All groups share one centre, and each spreads out both ways along 7 directions, with some noise.
(in the rows, 128 means zero)
Known rows, each followed by its group:
[109 117 153 119 125 103 123 117 115 161 131 113 144]  Z789
[122 136 128 129 118 100 130 126 136 136 140 127 129]  Z893
[ 57 141  70 117 157 134 133 131 140 147  84 104  85]  Z336
[ 99 158 166 146  68 104 134  92 116 149 107 131 133]  Z789
[119 156 134 142  83  92 133  99 141 141 180 128  98]  Z789
[ 87 149 124 128 110 119 148 150 167 119 111 113 125]  Z893
[116 112 112 130 129  90 123 104 114 138 118 145 126]  Z394
[148 134 114 138 105 155 128 148 123 124 105 154 123]  Z253
[137 140 165 127 122 103 152 121 152 155  97 154 162]  Z519
[141 101 176 154 114  82 159 146 163 131 188 174 149]  Z394
[106 131 171 127 109 100 136 114 125 136 151 130 171]  Z893
[137 127 137 132 125 115 131 121 127 143 142 149 144]  Z394
[112 139  74 110 116 103 101 124 114 116 175 114 148]  Z662
[153 104 164 157 110 120 136 151 109 177 137 145 105]  Z662
[155 134 142 145 123 148 130 126 119 143 143 134  95]  Z662
[100 104 114 131 116  74 113 102  96 131 144 135 150]  Z394
[145 104 146 133 140 139 126 122 114 109 108 128 125]  Z791
[115 107 147 119  67 121  99 137  98 133 142 105 166]  Z791
[147 148 140 135 129 152 142 145 157 139 124 133 103]  Z394
[ 98 125 122 116 121 105 131 146 159 139 159  85  99]  Z253
[ 94  91 141  97  71 114  80 138  78 148 129  67 181]  Z791
[136 139 129 128 119 104 117 109 115 132 154 121 135]  Z336
[121 138 106 134 110 142 116 112  98 109 141 140 141]  Z336
[193 168  78 113 119 152 124 150 122 152 152 213 198]  Z662
[158 142 136 136 129 133 138 117 130 143 141 156 122]  Z791
[144 119 178 138  77 114 130 144 131 118 136 126 161]  Z336
[107 131 147 126 114 121 129 120 130 137 143 114 123]  Z662
[153 154 135 141  97 122 140 142 136 132 141 161 161]  Z253
[102 152 133 130 108 165 122 137 125 145  93  70  65]  Z789
[118 132 104 126 128 123 120 139 123 130 130 127 135]  Z789
[ 99 163 129 139 143 117 140 115 125 140 126 109 122]  Z253
[148 137 139 125 146 102 139 109 145 162 136 148 123]  Z336
[151 129 131 141 124  96 123 113 123 123 137 126 130]  Z893
[116 159 104 134 116 108 125 141 133 132 176 105 121]  Z253
[130 112 117 135 117  72 126 127 127 133 120 119 124]  Z893
[108 144 108 162 151 125 159 136 172  93 156 129  60]  Z791
[113 116  94 140 126 145 110 144 107 121 166  90  71]  Z519
[142 155 144 120 125  73 143 130 170 147 101  83 110]  Z336
[140 131 138 141 143 145 129 129 120 129  91  94  79]  Z336
[134 130 176 140  97  95 151 107 166 137 132 152 111]  Z394
[ 94 142 152 121 126 126 139 114 149 128 116 108 126]  Z662
[141 119 145 146 124 116 136 122 134 118 156 148 123]  Z791
[ 94 127 163 119 116 100 130  92 104 171 156 161 190]  Z893
[122 179 126 111 112 154 102 108 117 147 169  61  99]  Z394
[131 152 148 118 145 166 131 100 124 165 179 160 140]  Z893
[119 122 163 127 127 116 128  96 121 122 151 121 141]  Z253
[176 121 114 118 143 136 138 140 164 169 107 165  86]  Z253
[170 131 131 146 151 119 158 120 173 143 105 189  89]  Z394
[ 96 152 135 151  67  90 152 150 172 142 198 158 127]  Z791
[140 110 146 141 138  96 155 155 162 137 162 166 128]  Z394
[140 140 133 140 101 113 125 143 131 146 153 109 111]  Z519
[178 170  88 145 149 211 127 134 118 124  74 151  88]  Z789
[137 107 118 114 145 120 104 128 116 142 162  87  99]  Z791
[111 125 160 149 116 137 131 101 115  86  80 117 117]  Z662
[121 110 162 129 101  69 156 130 211 131 204 135  93]  Z789
[115 145 157 133 107 103 131  91 108 160 119 138 153]  Z789
[109 104 213 125  93  46 149  96 172 160 187 128 137]  Z789
[148 147 134 127 139 101 135 130 142 156 158 115 125]  Z519
[118 148 157 137  89 103 142 186 153 136 116  76 140]  Z519
[156 166 169 128 161 100 146  97 165 151 202 132 137]  Z893
[154 139 145 159 116 143 131 156 106 121 120 122 125]  Z519
[147 143 134 120 125  92 116  98 123 147 174 130 143]  Z519
[121 128  99 110 165 151 119  84 124 116 137 150 119]  Z519
[110 141 133 140  87 128 131 141 118 115 125 129 155]  Z253
[129 147  97 109 186  83 150 114 181 200 167 136  79]  Z336
[168 124 134 154 134 161 146 136 137 121  55 160  95]  Z662
[123 131 137 132 116 113 125 122 117 124 109  94 120]  Z336
[103 124 113 136 111  88 128 161 142 166 166  79  69]  Z519
[129 128 150 142 114  90 146 142 156 123  90 124 137]  Z893
[ 84 123 153 144  76  64 139 118 129 130 201 147 168]  Z791
[146 126 105 129 147  97 121  95  91 187 105 178 135]  Z253
[127 131 115 132 153  97 109  63 109  98 148  95  88]  Z662

New rows, each followed by its group:
[139 154 131 135  98 120 118 120 124 105 113  97 123]  Z336
[135 155 120 134  91 171 116 100 113 107  80 118  87]  Z394
[173 123 156 154 102 151 121 128  92 152 153 178 146]  Z662
[133 146  95 124 116 141 121 133 137 129 178 149 122]  Z336
[ 89 183 104 150 116 101 127 130  98 128 161 104 153]  Z253
[100 126 132 122 140 103 121 109 121 142 147  99 109]  Z253
[117 105  99 104  83  90 123 193 187 149 181  97  99]  Z253
[107 129 110 123 132 117 128 134 145 123 112 100  99]  Z662
[104 142 153 126 121 128 145 122 142 149 125 145 153]  Z893
[146 154 150 136 123 127 131  98 144 153 157 118  70]  Z789
[134 149 113 134 111 117 121 125 113 127 170 126 140]  Z253
[129 136 132 132 131 126 124 133 124 126 136 116 136]  Z519
[128 172  70 145 158  99 130 121 114 183 127 140 106]  Z253
[181 177 168 131 117 178 130 125 130 138 182 130 140]  Z394
[ 44 170 107 141 142  82 128 116  92 153 124  83 138]  Z253
[122 109 128 127 123 128 141 157 145 109 120 139 143]  Z789
[115 145 120 128 100  98 139 160 153 147 140 124 140]  Z253
[ 92 108  93 127 112 146 112 155 118 125 107  91  79]  Z253
[138 148 129 124 138 145 122 118 140 154 193 111  84]  Z662
[ 98 149 136 134 102  83 139 135 128 148 133 138 178]  Z253
[151 147 133 131 147 138 137 135 143 154 142 140 124]  Z394
[105 145 119 134 108 140 123 136 119 138  99 112 120]  Z789
[168 118 119 161 177 164 147 127 150  77 139 146  46]  Z791
[ 89 133 129 122 131 132 100 101 100  95 219  43  94]  Z253
[134 132 151 136  98 122 121 127 107 154 167 151 161]  Z662
[147 150  77 132 117  69 127 150 134 198 129 176 147]  Z253
[142 142 125 125 128 129 124 113 125 139 158 145 137]  Z662
[142 109  97 144  98 118 106 150  89 120 133 132 127]  Z662
[153 130 147 137 130 116 131 134 134 119 153 100 111]  Z893
[151 131 161 137 119 153 124 127 121 115 145 118 126]  Z893
[162 199 113 150 165 141 131  94 118 133 175 138 109]  Z253
[ 95 145 104 125 109 103 106 110  99 154 158  87 113]  Z789
[141 147 108 115 132 101 135 128 170 164 186 149 114]  Z336
[133 125 124 128 113 159 125 144 136 109 122 121 101]  Z253
[110 120 133 147  99 109 122 142 100 127 148 102 134]  Z519
[182 151 117 153 116 180 144 149 169 120 163 165  64]  Z791
[136 131 134 134 170 121 137  76 100 173  78 170 126]  Z253
[169 139 125 128 150 112 118 105 109 144 192 155 141]  Z394
[142 159  80 120 118 154 132 138 157 138 182 183 130]  Z336
[143 111 113 107 102 134 111 156 174 116 205  86  68]  Z253
[ 97 119 134 106 134  68 141 112 163 189 139 140 111]  Z519
[109 141 126 142 150  77 115  59  55 171 121 158 178]  Z253
[107 139  97 137  87  89 127 154 116 153 132 136 167]  Z253
[138 114 168 129 114 108 142 124 173 134 171 124 102]  Z789
[127 117 150 125 133  91 132 127 140 154 133  91 107]  Z336
[109 147 140 118 133 123 136 115 148 143 151 116 114]  Z662
[ 90 128 131 130 124 145 125 131 125 114 118  92  99]  Z253
[ 93 113 117 121  89 126 113 106 115 122 141 133 124]  Z519
[143 112 146 135 116 146 133 147 140 138 156 137 107]  Z336
[106 135 144 134  94 104 124 105 108 138 141 130 149]  Z789
[214 104 101 115 105 160 122 165 172 140 142 174  81]  Z253
[119 140 160 134 104 120 129 105 117 153 104 124 137]  Z789
[132 143 133 131  93  86 125 151 147 165 164  97 109]  Z519
[118 145 121 131 115 103 141 122 150 145 133 141 117]  Z789
[161 139 176 156 108 114 154 152 137 157  93 153 150]  Z519
[125  86  76 101  65  99 103 193 155 145 175 103  96]  Z253
[ 89  89 127 141 115 168 109 134  71 115 156 136 132]  Z336
[141 120 119 139 111 116 125 138 109 141 129 147 141]  Z662
[112 130 130 125 170 127 130  97 131 156 115 110  80]  Z253
[ 75 110 149 133 108 120 134 141 146 123 108  71  85]  Z662
[138 134 119 128 128 164 146 123 158 138  87 164  93]  Z519
[111 112 127 135 133 133 142 154 153 109 126 103  84]  Z791
[156 155 124 145 118 177 127 165 150 112 187 101  81]  Z394
[138 142 137 137 132 123 133 121 136 128 149 129 125]  Z893
[140 160 126 130 131 134 148 153 185 132 162 111  99]  Z253
[136 131 127 130 160 131 129 112 120 136 141 132 128]  Z519
[140 145 191 147  71 106 166 171 171 165  55 150 148]  Z519
[ 99 100 127 151 100 157 108 106  62  92 122 149 145]  Z519
[113 100 116 117 120  84 143 164 188 120 184 131 117]  Z789
[142 161 159 126 142 154 147  96 155 135 114 160 134]  Z662
[208 110 144 121  73 162 134 167 172 106 136 187 131]  Z253
[ 91 134 128 124 123 174 126 169 124 142  49  73  98]  Z789
[116 108  87 120  80 111 102 160 117 126 169 101 111]  Z253
[166 120 175 140 114 127 133 133 136 142 139 137 124]  Z336
[161 194 143 105 160 149 129 125 163 196 197  84  99]  Z394
[157 142 136 106 128 122 108 103 105 179 116 137 153]  Z791
[138 128 154 145 100 156 133 141 117 140 133 140 127]  Z662
[154 161 127 142 106 105 109  66  98 139 196 153 120]  Z789
[106 107 110 133 117 136 100 129  86 119 188  87 100]  Z336
[158 143 146 132 105 102 117 120 125 120 143  88 119]  Z336
[149 172 103 124 104  99 116 109 134 115 156 106 132]  Z336
[159 158 130 125  78 130 112 110 125 120 156 140 146]  Z519
[109 116 128 134 118 133 139 172 143 128 125 115 131]  Z394
[125 115 125 126 131 171 131 163 140 121 109 104 101]  Z789
[ 92 159 139 141 116 107 128 116 103 129 141 114 163]  Z253
[ 90  98 146 147 132 144 114 105  62 121 102 127 139]  Z336
[ 99 137 146 130 136 120 129 111 126 131 147  98 114]  Z253
[119 114 119 169  35 123 103 171  85 130 168  87  82]  Z519
[142 114 128 151 170 149 153 149 165  90 115 126  53]  Z791
[106 132 129 137 153 104 128  99 110 119 121 124 135]  Z791
[156 144 138 130 153 119 131 101 134 172 142 138 107]  Z789
[138 122 104 150  95  64 126 127 117  90 111 120 132]  Z893
[138 148 108 120 137 130 136 135 144 142 132 142 122]  Z662
[172 170  83 120 204 149 117 119 133 115 196  82  92]  Z519
[125 128 125 146 120 117 120 142 112 133 154 104 109]  Z519
[128 125 156 143 130 157 124  87  83 118  84 149 143]  Z253
[ 99 148 153 134  84  74 122  83 108 159 140 133 154]  Z789
[ 91 149 113 103 141  68 142 132 181 180 127 103 107]  Z336
[138 110 121 117 143 152 109 146 122 121 163  99 104]  Z789
[134 151 105 104  92 137  82 104  67 160 139 108 172]  Z791
[ 79 176  67 149 143  67 129 120  77 201 100 140 152]  Z253
[150 159  84 113 140 128 117 108 126 136 183 143 135]  Z662
[135 106 141 124 128 142 113 135 115 122 166  91 109]  Z789
[146 135 127 134 136 134 121 117 124 141 160 117  80]  Z662
